The rows come from 4 hidden closed curves, with some noise, and rows from the same curve form a group. Each curve winds through 8 dimensions. The rows are also pushed far along 5 directions, which tell nothing about the answers.
(in the rows, 128 means zero)
Some rows, each with its group after it:
[159 109 172 111 119  95 171 136 180 108 146 177 127 126 110  60  74 146
 121 129 113 183 108 150 103 148] : Q_750
[161 162 100  84  83 104 128 147 106 146  95 126 154 109 141 150 107 132
  81 139  93 161 120 111 113 170] : Q_750
[117 146 121 144 128 117 127 108 123 127 120 149 108 111 121 136 132 145
 145 133  93 123 123 121 111 121] : Q_426
[155 128 139  99 125 114 141 121 169 134 137 116 121 158 120 127 117 125
 149 128 125 130 123 111 121 134] : Q_985
[116 138 124 147 104 120 148 136 161 116 131 187 120 127 112 140 137 137
 122 161  79 160  88 135 119 147] : Q_727
[115 109 117 169 130 118 134 143 163 119 144 163 167 158 133 196 134  93
 136 142 127  93 144 126 162 161] : Q_426
[137 103 137 104 121 124 134 145 179 141 166  91 163 176 129 160 119  78
 131 132 163 104 151  82 141 138] : Q_750
[113 144 113 142 100 116 173 133 145 127 145 167  99  84 110  96 112 167
 110 146  72 191  99 111  71 141] : Q_727
[133 158 149  97 127 163 129 124 131 130 102  98  76  87 111  79 138 160
 151 107 140 157 110 142 105  85] : Q_426
[124 167 102 132 129 119 125 132 141 141 115 141  88 114 132 155 144 146
 149 122 105 133 115 102 113 134] : Q_985
[112 109 135 152 117 107 141 152 118 127 129 144 110 101 121 141 132 127
 112 147 102 151 122 129 120 143] : Q_727
[155 118 121  95 117 109 141 164 134 137 139 140 132 119 133  99 108 100
 100 131 110 170 131 110 107 156] : Q_426
[121 136 129 117 102 124 155 145 143 140 139 129 102  86 111 111 120 145
 119 139 116 169 119  92  87 132] : Q_985
[139 117 173 108 156 131 120 126 137 117 114  97 103 137 130 103 128 113
 141 128 152 123 129 152 126 105] : Q_727
[120 132 119 121 124 100  99 132 111 105 120 161 147 149 142 112 127 110
 101 148  59 132  89 141 146 141] : Q_985
[143 115 124 120 125 117 139 145 141 117 134 119 140 160 145 125 111 119
  93 128 108 145 120 150 132 149] : Q_750
[162 130 114 107 108 123 150 166 142 138 127 133 159 121 140 140 107 108
 110 112 125 148 130 127 134 169] : Q_750
[208 144 127  57 138 140  92 108  55 166  73  74 107 109 130 120 140 152
 143  80 197 111 168 143 138 123] : Q_426
[124 119 122 135 142 116  93 121 125 115 108 137 136 149 132 155 140 115
 139 131 125  99 148 140 164 134] : Q_727
[ 91  82 153 171 160 106  97 126 147  99 147 133 157 167 130 159 132  99
 160 128 154  63 146 136 194 128] : Q_750
[101 146 142 143 136 131 125 130 156 117 129 128 134 126 129 147 132 134
 139 138 156 104 113 112 137 131] : Q_985
[151 132 156  88 108 122 138 113  94 136  99 112  74  66  97  59 116 187
 129 119 128 184 123 140  88 108] : Q_985
[157 135 117  94 103  98 136 169 103 133 114 161 127  94 140  83 102 119
  72 133  81 197 111 130  97 162] : Q_426
[131 133 135 128 115 108 174 134 211 117 157 165 135 137 115 119  92 133
 137 140 104 158 116 104  98 149] : Q_750
[160  76 162  91 124 115 184 128 182 116 161 108 152 157 111  67  88 114
 151 123 136 158 122 130 124 146] : Q_750
[189 122 101  85  86 112 197 165 198 146 153 136 144 150 121 141  98 132
 115 119 111 189 121 107 113 203] : Q_985
[113 103 135 137 154 146 114 119 119 120 148 124 132 135 121 118 153 108
 146 130 157  92 138 126 146 115] : Q_727
[151 114 116 105 125  93  93 132  90 122 109 137 140 154 140 120 131 110
 115 129  77 128 110 147 161 147] : Q_750
[151 129 136 120 123 123 180 119 173 129 163 128 147 145 130 114  93 116
 126 130 113 141 125 114  86 137] : Q_426
[106 110 170 149 146 126 145  95 156 102 145 149 159 158 121  92 107 120
 152 154 142 116 104 137 129 108] : Q_750
[180  95 147 104 110  94 130 129  96 120 119 156 140 151 126 100 110 121
  84 142  77 161 112 182 131 151] : Q_426
[111 140 114 145 116 125 102 130  99 120 112 149 131 135 133 156 155 128
 102 148  88 121  98 150 148 131] : Q_727
[125 132 128 154 123 114 165 149 133 137 137 167 123  93 129 128 116 133
 121 136 119 156 116 122 101 151] : Q_727
[133 143 101 131 139 136 106 124  80 137  89 121  77  86 126 141 162 171
 137 106 129 129 142 147 134 131] : Q_426
[190 108 118  85 106 101 167 133 154 151 155 123 179 159 132 131  85 112
 116 123 142 139 151  97 115 181] : Q_985
[156 131 138 108 141 122 130 107 100 130 125  98 147 141 148 106 106 120
 116 114 128 111 136 142 114 121] : Q_426
[ 84 143 117 176 154 136 138 122 133 115 139 154  94 115 136 118 148 143
 139 139 107 131 101 130 110 115] : Q_426
[152  97 186  77 143 138  91 101 112 135 120  53 116 144 109  96 130 127
 155 111 202  95 156 135 150  80] : Q_750
[121  82 182 138 120 133 220 131 243 104 183 134 154 139  93  90  78 126
 169 136 154 159 122 123 108 134] : Q_750
[128 120 144 109 105 122 130 130 127 131 121  97 127 125 116 133 122 137
 116 141 130 138 128 120 127 128] : Q_750
[148  97  98 104 151 105  93 147  95 125 121  90 179 179 169 149 130  71
 106 117 130  90 161 125 178 167] : Q_426
[176 122 160  65 110 126 138 109 149 131 113  85 158 147 117 110  94 127
 132 124 156 130 143 129 124 128] : Q_750
[125 131 149 130 133 129  93 113  81 116 105 119 106 107 128  96 118 148
 103 116 121 129 139 170 123  89] : Q_727
[120 115 153 151 151 109 119 116 132 102 156 180 177 158 145  93  97  84
 117 139 110 105 118 144 132 113] : Q_985
[ 65 147 147 196 138  99 147 157 175 100 135 188 119 118 146 142 109 115
 116 158  77 144  88 128 110 129] : Q_985
[ 99  89 188 120 157 135  93  76 121  92 129  77 123 153 105  73 132 140
 164 131 153  83 129 157 157  70] : Q_985
[130 142 133 115 141 126 122 115 148 122 121 113 102 119 122 118 124 155
 156 107 142 118 141 119 125 120] : Q_750
[159 107 116  80 105 142 136 137 134 149 124  78 111 129 103 146 154 137
 138 123 155 140 148 110 139 149] : Q_727
[146 110 135 122 139 118 164 127 171 120 147 119 179 159 139 129  94 106
 139 127 156 114 146 116 132 160] : Q_426
[146 101 139 119 133 107 114 118 139 113 119 133 155 177 128 146 123 104
 137 137 120 106 140 148 163 140] : Q_727
[131 134 140 134 133 134 160 123 168 128 165 159 142 122 121  97 101 124
 140 123 148 135 130 103  96 125] : Q_985
[117  98 169 140 151 142 139 120 189 109 158 105 148 166 124 127 107 102
 144 125 176  98 159 136 135 101] : Q_727
[153 127 170 104 111 124 166 123 181 135 135 133 107 127  99 111 107 145
 150 138 143 158 114 122 101 122] : Q_985
[148 115 136  92 137  90 122 125 105 107 106 130 144 149 140  89 118 116
 106 154  86 143  99 146 130 159] : Q_727
[106 164 123 150 160 173 130 114 142 154 137 119  53  74 109 134 165 161
 193  98 198 108 157  88  94  83] : Q_426
[121 131 135 125 147 163 125 132 143 130 119 113 102 108 118 118 144 136
 170 102 176 124 145 132 137 103] : Q_985
[126 198 118 101 109 171 158 134 143 149  94 119  30  33  98  86 148 206
 161 104 128 199  97 112  62  99] : Q_426
[ 55 133 135 199 165 127 153 129 174 106 133 148  99  98 123 156 144 143
 177 147 146 108 128 105 119 130] : Q_727
[150 134 167 106 121 106 131 124 128 104 127 139 127 139 135  68  96 150
  85 131  95 155  80 174 114 127] : Q_985
[138  92 147 133 121 108 142 138 106 125 140 148 142 121 124 105 116 112
 105 141 115 145 123 144 125 142] : Q_727

New rows. What belongs after each?
[113 100 171 165 164  96 120 105 139  99 138 151 157 167 145 112  94  86
 142 136 114  96 135 152 137 103] : Q_985
[149 120 146 121 124 109 127 112 113 128 115 130 109 122 119 107 110 144
 132 116 106 142 135 150 118 114] : Q_727
[119 152 133 122 135 134  86  99 106 124  94 110 125 124 129 144 138 140
 146 122 135  90 137 134 143 101] : Q_750
[147 139 158  84 135 142 128 104 116 145 120  97 101 102 111  67 119 154
 156 113 176 140 127 111  99  94] : Q_750
[123 134 125 112 150 137  92 132  89 140 110 100  83  88 128 103 149 137
 141 105 155 122 155 118 123 103] : Q_426
[117 148 140 146 143 124 108 116 110 107 123 134 103 127 141 105 127 160
 108 116 104 121  98 169 128 108] : Q_985
[140 145 136 100 106 119 131 144 109 149 107 136  89  63 111  99 122 153
 120 129 130 177 129 104  91 127] : Q_426
[111 142 156 142 117 132 159 114 149  97 135 179 128 117 113  68 109 159
 103 159  92 170  70 163  94 118] : Q_727
[153 131 127  85 112 148 136 127 135 138 110 124  74  89  86  98 154 173
 149 125 143 174 128 128 110 129] : Q_727
[116 139  97 131  98  95 119 158  94 137 116 150 139 101 139 150 128 122
  86 150  74 149 114 103 124 164] : Q_985
[ 83 117 111 164 160 144  88 126 128 109 136 143 138 143 128 163 172 103
 148 142 148  71 146 120 169 127] : Q_727
[135 141 159 118 133 134  99 134  83 128  95 115  81  96 132  98 130 141
 100 117 121 148 119 172 111  88] : Q_727
[164 128 105  95  98 113 181 147 179 148 148 140 183 169 133 148 106  99
 124 151 126 159 110  85 122 188] : Q_750
[ 64 149 135 176 140 131  74 126  95 126 119 145  97  97 127 158 162 135
 133 138 127  91 122 117 142  89] : Q_750
[131 105 119 128 136 104  84 144  95 113 125 109 168 190 165 156 127  78
  75 132  93  95 130 157 171 142] : Q_750
[127  65 199 119 144 109  97 107 141 104 152  98 177 196 122 116 109  79
 136 142 169  72 143 144 176  99] : Q_750
[134 173 139 109 136 132 129 134 119 141  77 101  44  67 124 108 134 182
 155 104 142 163 120 132  95 109] : Q_985
[136 143  96 141 148 109  78 127  69 137  92 119 162 161 174 200 148  98
 126 117 125  64 138 140 183 150] : Q_727
[156 128 147 101 129 115 122 133 116 119 128 165 150 131 136  64 101 105
 104 127 108 153 108 148 116 125] : Q_985
[ 96 124 131 151 134 157 131 119 152 122 152  94 138 144 126 152 138 129
 132 127 157  95 136 122 138 107] : Q_727
[ 79 136 142 183 138 133 183 118 199 111 162 168 118 129 114 127 125 140
 165 160 121 139  91 109 101 123] : Q_426
[128 128 107 137 127 109 123 159 105 125 123 146 157 121 153 136 119 102
 104 119  97 128 118 132 144 156] : Q_750
[116 181  78 154 115 108  54 173  20 142  71 162 112  85 175 178 154 117
  43 128  61 131 115 153 136 137] : Q_727
[101 137 129 155 111 102 124 150 119 132 124 171 137  99 132 150 121 116
 108 156 104 140 116 103 117 141] : Q_426
[117  51 179 141 121 118 162 123 194 100 183 121 167 188 102 125 110  87
 135 162 128 118 129 137 145 127] : Q_727
[147 128 150 125 134 140 105 127  89 135 109 135  96 106 125 104 134 134
 126 106 136 137 135 169 126  90] : Q_985
[100 114 183 174 159 117 159 101 177 102 153 165 115 130 118  84  90 125
 167 134 127 130 125 142  97  82] : Q_985
[ 93 159 107 163 138 152 163 142 191 140 170 161 131 102 123 151 130 129
 161 126 167 118 137  62 101 137] : Q_985
[126 138 135 136 134 126 167 135 192 120 163 177 131 129 124  94 103 114
 142 132 112 154 108 108  94 130] : Q_985
[141 131 137 143 119 125 151 138 161 130 138 177 147 129 123 148 116 114
 136 135 137 132 128 129 124 145] : Q_426
[122 121 196 132 153 118  85  75  97 103 101 125  93 137 114  82 129 149
 150 132 121 102 107 184 139  61] : Q_985
[169 124  88  89 111  97 105 173 107 130 108 143 182 160 161 146 123  78
  85 129  87 143 119 131 167 190] : Q_985
[138 142 146 121 124 121 123 144 123 107 114 204 109 105 120  75 122 128
  89 152  84 180  91 164 100 129] : Q_727
[136 122 126 119 149 101  97 121 110 111 114 112 151 156 152 129 112 123
 120 114 129  95 146 142 158 143] : Q_750
[128 110 196 125 157 134 110  68 113  94 138 118 132 141 113  46 105 155
 142 121 161  96 121 174 128  73] : Q_985
[142 103 125  94 133 153 114 120 104 142 120  77  98 110 104 122 163 145
 153 114 177 117 160 117 141 123] : Q_727
[202 104 132  70 104  83 130 128  87 143 118 121 172 149 140 103  83 112
  89 124 113 149 142 134 126 167] : Q_985
[144 127 134 109 133 140 149 141 151 136 141 111 117 114 125 100 116 125
 142 103 148 141 133 118 114 122] : Q_750
[116 114 142 146 165 117 129 119 140 108 125 118 167 160 147 146 124 107
 152 134 164  79 138 133 158 144] : Q_727
[157 140 100 114 114 132 125 170 122 143 115 129 139 124 148 163 133 111
 104 107 123 137 131 139 145 162] : Q_750
[125 116 174 128 156 135 119 106 136 102 140 154 137 134 124  53 104 115
 140 123 138 123 118 158 122  86] : Q_985
[147 103 118 113 143 135 116 131 109 139 149 110 156 155 138 132 145  86
 129 125 153  97 139 117 148 139] : Q_727
[184 119 122  87 104 126 186 150 151 156 165 139 132 123 120  99 112 110
 116 130 121 179 111 101  85 161] : Q_727
[165 137 148  89 106 119 113 136  77 147 119 121  95  96 127  80 116 134
  82 120 103 168 118 141  89 103] : Q_985
[108 126 122 153 146 121 121 143 153 126 132 138 108 113 124 151 137 143
 163 108 158 106 145 111 151 143] : Q_750
[154 114 162  89 150 140 106 115 113 116 113 114 128 130 124  55 118 121
 141 107 155 131 128 160 137  97] : Q_985
[ 81 103 149 161 176 143  99 107 149 111 161  88 154 169 140 144 137  83
 175 117 178  40 156 108 165  86] : Q_750
[107 107 119 133 150 117 104 132 151 101 139 125 177 184 147 143 132  81
 138 137 117  86 124 126 181 143] : Q_985
[149 127 151  99 129 133 116 112 124 117  96 139  88 109 100  87 132 162
 143 126 128 156 128 160 122 111] : Q_727
[ 99 156 127 167 143 131 100 111 102 109 101 164 122 126 137 143 149 143
 133 141 104 104  94 164 147 114] : Q_727
[136 145 119 126  96 128 130 161 105 145 120 132 110 102 136 142 128 130
  75 131  95 163 113 137 106 132] : Q_727
[119 135 142 114 135 182 175 120 200 159 172  59  62  95  91 124 141 158
 194  96 214 127 167  61  78  84] : Q_985
[145  94 161 117 136 130 174 115 190 112 151 118 171 182 120 108  98 117
 151 139 168 131 124 137 139 141] : Q_750
[140 144 112  95 124 139 150 134 159 158 145  97 135 124 125 137 126 121
 159 119 181 124 145  57 111 142] : Q_750
[143  96 154  94 115 101 113 116  99 112 116 111 146 140 119  83 110 126
 108 142 103 140 116 150 141 130] : Q_985
[ 80 106 119 182 176 119  92 119 104  95 135 135 142 160 155 140 148  99
 129 133 107  75 132 152 166 120] : Q_426
[132 106 151 129 126 109 112 111  99 111 126 128 140 139 130  98 101 129
  99 128 101 130 134 162 127 108] : Q_727
[ 96 152  90 160 118 105  76 166  77 142  99 163 111  85 143 193 163 134
 111 128 110 112 124 110 162 154] : Q_750
[ 61 133 132 190 142 127 162 122 187 110 176 178 141 132 124 124 119 111
 159 156 107 122  99  87 107 117] : Q_750
[120 184  89 140 127 142 141 134 102 154 118 122  93  72 147 144 139 154
 119 109 118 135 127 102  81 129] : Q_426
[ 93 128 113 174 143 121  93 151 109 110 119 178 153 135 152 156 141  89
 114 136 100 105 119 151 170 130] : Q_985
[150 147  85 100 118 117 127 150 117 141 112  91 127 134 152 155 126 135
  94 116 118 141 141 113 126 169] : Q_750
